The rows of a group lie close to one hidden flat surface of 12 dimensions, which passes through zero. Surfaces can cross.
Known rows, each followed by its group:
-2.897  -2.863  0.338  1.626  -0.681  0.190  4.491  2.169  0.993  -1.106  -1.903  -0.072  0.459  -2.962  -1.477  0.924  -1.778  -3.362  -2.272  0.509
Semed
-1.194  1.626  -3.604  2.155  2.106  0.599  -2.775  -1.940  1.221  1.307  1.557  1.702  1.944  0.245  -3.243  0.682  2.331  0.600  2.024  -2.838
borup
-0.420  -0.862  1.158  3.209  0.798  -1.073  0.200  0.946  1.729  -1.349  -0.112  0.260  -5.427  -1.254  -1.644  0.176  1.460  3.080  -1.132  -1.046
Semed
-2.667  0.353  0.257  -1.184  -0.898  -0.787  1.031  2.755  -0.607  -2.261  0.756  1.505  -0.071  -0.867  -1.345  1.927  -1.175  2.576  -2.595  0.091
Semed
-0.051  -1.422  0.394  3.451  0.247  -0.181  2.053  0.373  0.832  0.267  3.123  -0.741  -1.895  0.579  -1.337  1.343  1.195  2.395  1.156  -3.051
gode
1.752  0.732  -5.587  3.384  1.452  2.416  -3.264  -0.656  -0.789  0.030  -1.956  3.138  0.743  -0.311  -0.266  0.205  2.115  0.215  1.163  -0.669
borup
-1.125  2.144  -1.062  0.445  -1.654  0.367  -1.380  1.055  1.824  2.071  -2.194  -2.258  1.661  0.017  0.413  2.738  0.685  -1.502  -3.269  -0.665
Sifi
0.133  0.822  -0.190  -0.509  -1.430  -2.847  0.201  -1.567  1.855  0.349  0.821  1.889  -1.078  -0.999  0.114  1.456  -1.127  3.104  -0.344  -2.705
gode
-0.839  1.447  -1.876  0.223  -2.840  -0.006  1.174  1.808  1.976  -2.300  -0.620  0.033  0.189  -0.883  -1.350  -1.435  -0.729  0.071  -3.257  -0.189
Sifi
-3.390  -0.463  -2.746  -2.069  0.065  -1.428  0.262  1.967  1.068  -1.073  1.191  -3.897  0.323  1.074  -2.148  0.358  0.616  1.696  1.806  -4.854
Semed
-0.811  0.489  -0.607  1.042  -1.326  1.016  0.206  1.033  -0.866  1.099  0.896  -0.219  1.524  -0.613  -0.510  1.091  4.536  -0.259  -1.832  1.666
Sifi
1.160  3.673  -1.312  0.923  1.660  -1.404  0.518  1.359  1.047  3.412  0.491  -1.731  -1.923  1.507  -2.225  1.093  -2.390  -0.464  4.131  -0.840
Sifi
2.542  0.319  0.784  0.171  -0.593  -0.254  -0.155  2.329  3.476  0.191  -1.021  -1.527  0.518  -0.816  0.461  3.565  0.003  0.689  -0.087  -3.184
borup
1.221  4.236  -2.642  1.320  -1.254  -0.963  -0.816  2.515  4.369  0.241  -0.265  -0.919  0.073  -0.396  -1.860  1.406  -0.726  -0.073  -2.301  -4.472
gode
2.351  0.252  2.902  -2.235  1.638  -0.754  -1.334  1.268  0.469  -0.897  -1.979  1.135  -0.947  -1.445  2.089  0.605  -0.634  -0.222  -1.061  1.706
gode
-2.080  -0.762  1.772  1.090  3.408  0.359  0.836  2.860  0.775  -2.166  -3.079  -1.222  -0.267  -1.402  1.562  0.772  -2.171  -4.611  -5.208  1.044
Semed
0.594  1.760  -1.153  -3.431  1.094  0.680  -0.633  1.317  -0.360  2.086  2.311  -0.192  -3.447  1.601  1.475  -1.896  -1.786  -1.380  1.117  1.429
Sifi
2.095  1.502  0.904  -1.685  -1.714  1.094  -2.613  -0.006  3.009  2.061  -0.457  0.699  1.348  -0.438  0.466  2.347  -1.152  -0.227  -1.237  -2.228
borup
-0.271  -1.723  -1.882  1.405  -3.383  1.078  2.909  0.970  -1.858  0.695  3.473  -1.479  -0.325  0.971  -1.443  -0.228  2.599  1.948  1.286  -2.611
Sifi
2.509  -0.287  1.026  0.454  0.924  2.440  0.008  2.034  -1.441  -0.477  2.077  2.002  2.860  -0.717  0.188  0.372  2.639  -1.260  -1.192  0.290
Sifi
0.818  -1.543  2.343  1.057  1.607  2.138  -1.449  -0.740  0.526  0.839  -1.536  -0.954  1.332  0.234  0.475  0.263  1.933  -1.978  0.565  1.629
gode
1.023  -0.692  0.551  0.704  -1.983  0.526  1.394  0.995  3.175  -0.416  0.985  -2.047  -4.129  0.384  0.317  -1.547  0.593  0.747  -0.958  0.193
gode
3.266  -2.030  1.558  -1.537  -0.195  0.547  -1.018  2.435  0.823  0.462  -0.589  -0.974  -1.054  -0.526  3.630  4.541  1.884  2.630  0.293  -2.063
borup
-2.729  0.068  -1.019  -3.438  -0.035  -1.130  -1.944  0.074  -1.792  -0.056  -0.705  -2.469  -1.585  1.890  1.044  -0.039  -0.439  2.246  0.717  -0.045
Sifi
1.682  -1.681  0.674  1.527  -0.124  1.578  1.895  -2.068  0.338  1.457  1.517  2.479  -1.577  -1.205  0.600  -2.355  0.512  -2.386  0.948  2.609
Sifi
-0.928  1.541  -1.056  -0.937  -1.271  1.305  -2.388  -0.631  0.439  -0.889  1.431  1.688  1.652  0.566  -3.731  -1.798  0.152  1.336  0.050  -0.980
Semed
1.722  -1.617  1.462  1.370  -0.007  0.450  -0.055  -0.544  -1.055  1.142  -1.676  -1.371  -1.997  0.728  1.233  -0.252  -0.867  -0.556  1.040  -0.560
Semed
-0.081  -1.655  -0.327  -1.071  -3.876  0.466  0.300  -1.885  0.017  0.391  -2.131  2.596  -1.592  -1.258  -0.995  -0.536  -3.740  1.174  1.001  0.354
Semed
-0.150  -0.601  -0.320  -1.133  -1.528  0.109  -0.511  -2.488  2.904  0.028  0.454  1.950  -2.612  -1.050  1.896  -2.020  -1.491  -0.549  -2.925  -0.685
Semed
1.778  2.501  -1.126  1.887  -0.103  0.375  -0.640  0.724  2.332  1.240  0.573  0.622  -0.747  0.054  -0.209  0.768  0.930  0.075  -0.626  0.357
gode
-0.876  -0.303  -0.572  -2.564  -1.890  0.125  -1.309  -1.932  -0.951  0.876  -0.199  -1.869  1.286  1.889  0.011  -1.238  -0.897  0.349  1.737  -0.739
borup
-0.495  -2.038  -0.661  -1.775  -1.058  0.122  -2.913  -3.932  -0.656  1.107  -1.605  -3.649  1.230  2.458  4.558  -0.147  1.037  0.334  -0.491  -2.607
Semed
1.906  -0.673  1.171  0.261  -1.396  1.081  -1.682  -2.203  1.794  0.945  1.259  0.015  0.656  0.910  1.488  1.082  1.569  1.635  0.321  -1.177
gode
1.776  -0.278  2.232  3.064  2.842  1.224  -1.751  1.008  -0.748  -0.961  -1.800  -1.911  -0.040  1.257  -0.898  0.180  0.997  -0.344  0.500  -0.801
borup
-2.475  0.444  -0.533  1.151  0.457  0.161  -0.127  -0.302  -0.130  -1.919  -1.519  1.571  3.198  -1.319  -0.398  0.607  1.671  -0.785  -2.970  3.245
Semed
0.789  1.846  1.902  -2.027  -1.730  -0.331  -0.014  1.363  -1.190  0.723  2.924  2.287  -1.488  0.736  0.720  1.711  -2.540  2.964  -1.876  0.393
Semed
1.050  -0.827  0.423  0.598  -3.584  0.759  0.672  -1.537  0.947  0.084  0.074  4.909  -1.225  -2.334  -3.037  -0.828  -1.091  1.829  0.843  0.727
Semed
2.203  -5.230  1.175  -1.186  -0.395  4.325  -2.546  -0.730  2.713  2.278  -0.763  0.807  -2.845  -1.277  3.505  1.653  2.037  -0.466  0.741  -1.480
Sifi
-3.143  -1.918  1.581  -1.108  1.714  -0.392  0.679  1.706  -2.242  0.103  -0.682  -0.942  -0.606  -1.405  -2.844  0.063  0.761  -1.128  1.327  0.242
borup
1.570  -1.141  2.391  -0.270  0.321  2.016  -3.382  -1.770  -2.225  0.916  -1.249  0.105  -0.213  1.206  1.239  -0.250  1.577  0.476  0.393  1.299
borup
-2.439  -0.787  0.101  -1.302  1.664  -0.154  -1.224  2.012  0.748  2.028  0.732  -4.029  -4.682  1.403  0.430  0.895  0.725  0.274  0.106  -2.911
Sifi
0.109  -2.308  1.241  0.229  -3.676  0.920  2.574  -0.096  2.642  -1.624  2.727  -1.635  -1.342  0.010  -0.510  -2.647  1.553  1.157  -1.674  -1.169
gode
-3.235  -1.344  -0.733  0.480  -1.071  0.453  0.558  -1.738  0.907  -0.424  0.958  -1.118  2.882  0.092  -1.757  -0.656  0.199  -1.191  -1.281  -3.362
gode
-0.823  0.183  -0.450  0.736  -3.012  -0.504  1.201  -1.999  -0.690  0.905  1.861  0.657  1.948  0.225  1.710  0.884  0.338  0.536  -3.344  -0.649
Sifi
0.456  2.097  0.667  3.525  0.069  0.420  -0.849  -0.010  -0.864  -0.598  1.620  0.723  0.749  1.819  -1.765  0.540  -0.250  1.904  -1.643  -0.313
borup
-1.803  -1.893  1.374  1.279  1.440  -1.373  0.688  -1.454  -0.200  0.154  -0.725  -1.190  -0.461  -0.412  0.806  1.154  1.498  0.804  0.707  0.597
borup
4.324  2.566  -2.167  2.213  -2.920  0.993  0.970  1.215  0.067  1.009  -0.506  -0.976  0.087  2.101  0.785  -0.023  -0.934  0.498  1.479  1.022
gode
3.228  -0.930  1.242  0.212  -1.449  -0.050  1.026  -1.275  0.768  0.504  1.668  -2.598  -0.382  2.359  -1.046  -2.367  -2.597  0.731  4.634  -4.337
gode
-0.329  0.123  2.256  -0.239  1.873  -0.498  1.782  1.437  2.309  -1.597  -0.333  1.204  -1.889  -2.994  -1.469  -3.089  0.229  -3.554  -1.698  2.773
gode
0.408  -0.419  -0.004  -0.362  0.582  0.081  -0.138  -1.771  -1.200  0.743  0.467  0.310  0.580  0.921  -0.265  -1.036  -0.305  -0.259  2.763  0.146
Sifi
0.797  -0.005  -2.344  -0.403  -0.713  -0.841  1.319  -0.615  1.069  -0.347  -0.548  -0.119  3.320  -0.739  0.320  0.428  1.106  -0.087  2.638  -0.263
borup
-1.074  -2.283  -3.310  -4.355  -0.213  1.105  0.778  5.427  -3.079  -0.434  -1.435  0.272  -1.858  -2.302  0.250  1.590  -0.474  -0.349  1.286  -1.830
borup

New rows, each followed by its group:
0.500  -0.004  1.031  -0.519  0.904  0.659  -2.010  0.582  -2.268  -0.529  -3.043  -0.868  -1.381  1.819  0.283  -0.250  -3.017  0.050  0.766  0.936
Semed
0.382  -0.037  -1.335  1.496  1.679  -0.408  0.725  -0.446  0.691  -0.816  0.169  -0.515  0.012  0.295  0.927  -0.292  0.272  -0.612  0.333  -0.536
borup
-2.744  -1.144  2.696  2.018  -2.078  1.375  2.035  1.546  -2.159  0.481  -0.016  -1.644  1.692  0.503  -1.578  1.982  -0.965  -0.980  -3.175  0.123
Semed
2.487  0.925  -0.979  -1.152  0.464  -0.772  -0.427  -1.103  -0.622  1.031  2.615  -0.773  -1.581  1.676  3.342  -1.381  2.434  1.446  1.367  -0.230
Semed
-0.986  -0.695  0.352  -1.205  -0.075  -0.733  0.459  -1.493  0.957  0.302  -0.286  -0.921  -0.913  0.222  0.397  -1.547  -2.959  -1.250  -0.075  -1.751
gode
-3.597  0.239  -1.960  -0.957  -0.266  -2.422  0.536  0.721  1.006  -1.825  -1.067  -1.460  -4.020  0.444  1.286  0.130  -1.602  2.530  -1.860  0.603
Semed
2.335  -0.774  2.627  -1.746  0.878  1.867  -0.540  0.618  0.230  -0.848  0.637  -0.865  0.649  0.525  -0.294  -2.959  0.307  -1.760  1.488  0.566
gode
3.003  -1.935  1.279  -0.584  1.864  0.660  0.616  2.105  -0.161  -0.674  1.930  1.668  -3.261  -0.053  1.810  1.327  -1.443  1.857  1.883  -1.790
Sifi
0.933  -1.213  0.099  -0.092  0.425  -0.022  0.617  0.106  -0.888  -0.945  -0.897  1.030  0.568  -1.193  1.720  0.128  0.605  -0.517  -0.559  0.982
Semed
2.088  -2.905  -0.666  -0.109  -1.001  -0.928  3.821  -0.353  2.015  1.091  -1.678  2.336  -0.960  -3.850  0.663  1.010  -1.603  -1.816  3.092  0.014
Semed
-1.581  0.434  3.301  -0.173  4.140  -0.579  -2.297  -2.510  3.608  2.507  -1.032  -0.171  1.815  -0.431  2.103  2.831  -2.485  -4.119  -2.917  -1.832
borup
2.461  0.670  1.560  1.213  1.670  0.328  -2.344  -3.554  0.938  2.868  0.148  3.579  0.928  0.032  4.007  3.321  -0.606  -0.072  -1.094  1.271
gode
-3.914  -0.535  -1.260  0.718  -0.983  -1.420  1.023  -2.241  2.488  0.507  -1.713  -0.316  0.080  -1.543  -1.256  -0.612  -1.707  -2.168  -2.023  -0.773
gode
-1.122  -1.514  -0.614  -0.505  1.293  1.070  -0.568  1.507  -3.265  -0.361  -1.716  0.085  -0.828  -0.362  -0.167  -0.051  -0.116  -0.843  0.355  0.476
borup
-0.596  -2.232  2.113  -1.574  -0.111  -0.474  0.508  -0.936  -1.181  -1.210  0.302  0.050  0.885  -0.333  0.769  -0.341  -1.244  0.268  -0.121  -1.272
gode
0.804  -1.064  1.815  -0.025  0.929  -0.287  -0.458  -1.239  1.592  1.161  -0.490  -0.667  -3.350  0.049  0.656  -0.500  -0.178  0.270  2.028  1.106
gode
0.324  2.571  -2.889  -0.173  0.062  1.809  -1.123  3.376  0.145  0.471  1.293  -2.161  -1.359  2.274  0.546  -0.359  -0.922  -0.906  -1.578  -1.775
gode
-2.421  0.682  -0.489  1.321  3.809  0.583  -1.914  -2.347  -0.686  1.201  1.543  2.517  1.255  -0.131  -0.596  0.422  0.958  -1.439  -0.589  0.075
borup
3.107  0.254  1.647  3.145  1.091  -0.337  2.082  -0.548  -2.006  1.545  -0.664  2.095  1.667  -0.692  0.678  2.192  -1.329  -1.036  2.451  2.454
Sifi
0.415  1.007  -1.646  0.094  -2.273  -0.128  1.784  0.990  -0.564  0.097  0.564  -0.257  -0.489  0.602  -0.551  -0.784  -1.571  0.239  0.733  0.146
Sifi
1.844  1.809  -0.110  1.738  0.769  -0.203  0.918  2.632  2.840  0.419  0.351  -1.017  -3.544  -0.172  -1.521  -0.908  -0.466  -0.787  0.452  -0.610
gode
0.751  0.472  2.618  -0.381  0.702  1.390  -0.298  1.098  -3.428  -0.583  3.912  1.607  -1.012  1.197  -0.831  -1.634  1.907  1.440  -0.463  2.035
borup
1.919  1.534  3.133  0.289  0.450  0.158  -0.727  -0.514  3.172  2.805  2.030  3.110  2.435  -2.407  -0.772  3.872  0.224  -0.941  -1.309  -1.407
Semed
0.678  1.070  0.757  6.508  2.429  -1.239  2.045  -0.659  0.929  -2.017  -2.172  1.296  2.406  -1.705  -1.819  0.222  1.420  -1.606  -0.714  3.012
borup
2.233  -0.851  -0.699  -1.972  -1.052  1.963  -1.564  0.126  4.059  -1.551  0.532  2.780  -1.258  -1.217  1.266  -0.706  -1.095  0.738  -1.348  -1.467
Sifi
-1.905  0.404  -1.717  0.897  -1.026  -0.564  0.920  -0.099  1.206  -0.194  -0.628  0.688  0.381  -1.005  -3.643  0.029  0.116  0.824  1.765  0.809
Semed
-0.495  -2.232  -1.950  -2.370  0.603  -0.429  -0.151  -0.541  0.876  -3.035  -1.263  1.103  1.472  -2.307  2.844  -0.742  1.491  -0.378  -1.452  -1.150
Semed
-1.074  -0.317  0.032  0.850  0.185  0.601  -0.260  -0.753  1.191  0.101  2.259  0.913  1.033  -0.482  -0.607  0.679  1.963  0.430  -1.574  -1.377
gode
-2.461  -4.206  3.622  -0.297  2.268  -1.171  0.771  0.640  -3.341  -1.840  -0.816  0.318  -0.873  -1.412  1.587  2.828  0.614  1.802  -1.148  0.295
gode
-0.372  -1.457  0.328  -0.818  1.083  0.561  -0.423  0.931  -1.376  0.019  -0.686  -0.079  -1.554  -0.692  -0.270  -0.590  1.176  -0.491  0.845  0.393
borup
0.629  0.907  1.628  -0.656  -1.908  0.604  -0.177  -0.868  0.509  1.707  5.195  0.433  1.070  1.003  1.047  0.610  1.610  0.864  -3.073  -2.125
Semed
0.529  0.099  -0.852  -0.352  -1.153  0.039  0.389  0.872  -1.714  -0.776  1.032  -0.088  0.970  0.861  0.415  0.746  0.255  1.735  -0.064  -0.861
gode
1.562  -1.181  -0.705  -0.280  -2.822  1.493  1.158  1.107  1.312  -1.061  1.113  1.414  -0.829  -0.674  1.842  0.369  -0.960  0.616  -2.386  -1.387
Sifi
-1.021  -1.307  -0.248  -1.925  -1.205  -1.606  0.555  0.324  -2.534  -1.144  -1.983  -2.613  0.817  0.999  -0.214  -0.024  -3.376  0.909  1.467  -3.333
gode
-1.382  1.929  -1.265  -2.203  -1.229  -1.937  0.099  -1.664  1.516  -0.503  1.783  3.518  1.110  -2.350  -1.024  -1.465  0.509  0.586  -1.534  0.276
gode
-0.212  -2.341  1.053  2.053  0.184  -0.755  1.616  0.630  1.625  -1.024  -0.864  1.530  -0.680  -3.401  -0.538  2.165  1.675  0.855  -0.928  -0.705
Semed
-0.023  -0.369  -1.559  3.051  2.284  -0.753  1.639  1.113  -0.127  -1.787  0.024  -0.948  0.314  -0.221  -1.344  -0.278  1.871  0.320  1.830  -0.641
borup
-1.985  -1.445  0.636  -2.114  0.255  -2.315  -0.639  -3.835  0.009  1.084  -0.209  1.205  -3.273  -0.655  0.788  -0.223  -0.474  2.557  2.705  1.248
gode
-1.246  -1.070  0.340  0.705  1.320  -0.063  -1.676  0.534  0.280  0.517  0.191  -1.379  -0.978  0.139  -0.954  2.337  2.807  2.761  1.114  -1.852
gode
-2.338  -0.037  -1.052  0.756  1.658  0.129  -0.466  -0.782  -2.078  0.909  0.565  2.103  0.220  -0.194  1.683  2.395  0.353  -0.115  -1.866  1.540
gode
3.025  2.544  1.301  1.878  1.403  1.058  -0.601  0.728  0.008  1.452  2.709  -0.766  -5.144  2.393  -0.567  -3.310  -0.806  -0.556  0.434  0.374
Semed
0.538  -2.368  0.612  0.308  -0.993  -0.029  2.489  1.942  -1.836  -3.236  -0.155  1.292  -1.401  -0.943  1.138  -0.343  -0.578  1.772  -1.129  1.430
Sifi
-2.235  -1.222  -0.454  -1.057  1.602  -0.909  -1.016  -2.325  0.675  1.652  -0.964  -0.292  0.750  -0.286  2.139  2.008  -0.413  -0.806  0.100  -1.013
borup
1.617  -0.369  0.449  -0.313  -1.629  0.849  1.118  -0.217  -0.557  -0.748  1.502  1.568  1.224  0.212  2.535  0.195  -2.090  -0.353  -2.824  -1.339
Sifi
-0.466  -2.233  -2.245  0.439  1.379  -1.982  1.228  -2.935  2.059  -0.121  0.755  -1.375  -2.507  0.201  4.152  -0.267  2.191  1.413  1.607  -0.186
borup
-0.094  0.937  -1.411  1.113  -3.355  0.005  1.869  1.884  1.477  -1.877  -1.874  1.197  0.230  -1.624  -0.072  0.121  -0.397  -0.080  -3.878  2.537
Sifi
0.926  -0.025  1.089  -3.907  -1.350  0.255  0.212  -0.171  2.088  1.858  1.226  2.356  -0.762  -2.782  -0.338  -0.838  1.830  -1.241  0.432  1.891
borup
-1.400  -1.493  -0.603  0.141  -2.528  1.278  -1.283  -1.377  0.799  -0.152  -1.139  -2.119  2.603  0.412  -1.659  -0.278  3.643  1.072  1.040  -0.095
gode
1.041  1.977  -1.041  4.010  0.221  -0.710  0.701  -0.697  0.095  -1.668  2.553  -0.056  0.029  3.411  2.972  1.243  -2.193  3.047  -3.189  -1.182
borup
1.288  -1.400  0.710  2.465  -0.744  0.474  1.255  0.104  -0.589  -0.970  -2.102  1.267  1.833  -1.532  -0.427  1.111  0.901  0.042  -0.006  2.066
Sifi
-2.034  -1.242  1.408  -0.097  -0.219  -0.119  -1.979  -1.455  2.693  2.575  -2.748  0.696  -3.773  -2.011  0.027  1.569  -0.404  -0.891  -1.907  -0.236
borup
3.116  -0.820  -0.275  0.153  -0.078  2.642  2.180  3.821  0.346  2.016  3.225  0.466  -4.022  0.148  1.535  0.613  -0.546  -0.958  0.726  -1.046
Sifi
-0.624  -0.668  -0.439  -1.699  0.455  -0.368  1.270  -0.267  -0.803  -0.164  0.218  1.127  -0.089  -1.011  1.559  -0.919  -0.373  -1.602  -0.276  1.801
borup
2.520  -2.265  -0.568  -0.234  0.064  0.732  1.321  0.398  -0.487  -0.279  0.020  -0.106  -1.171  -0.621  -0.183  -2.272  0.218  -1.359  3.161  -1.888
Semed
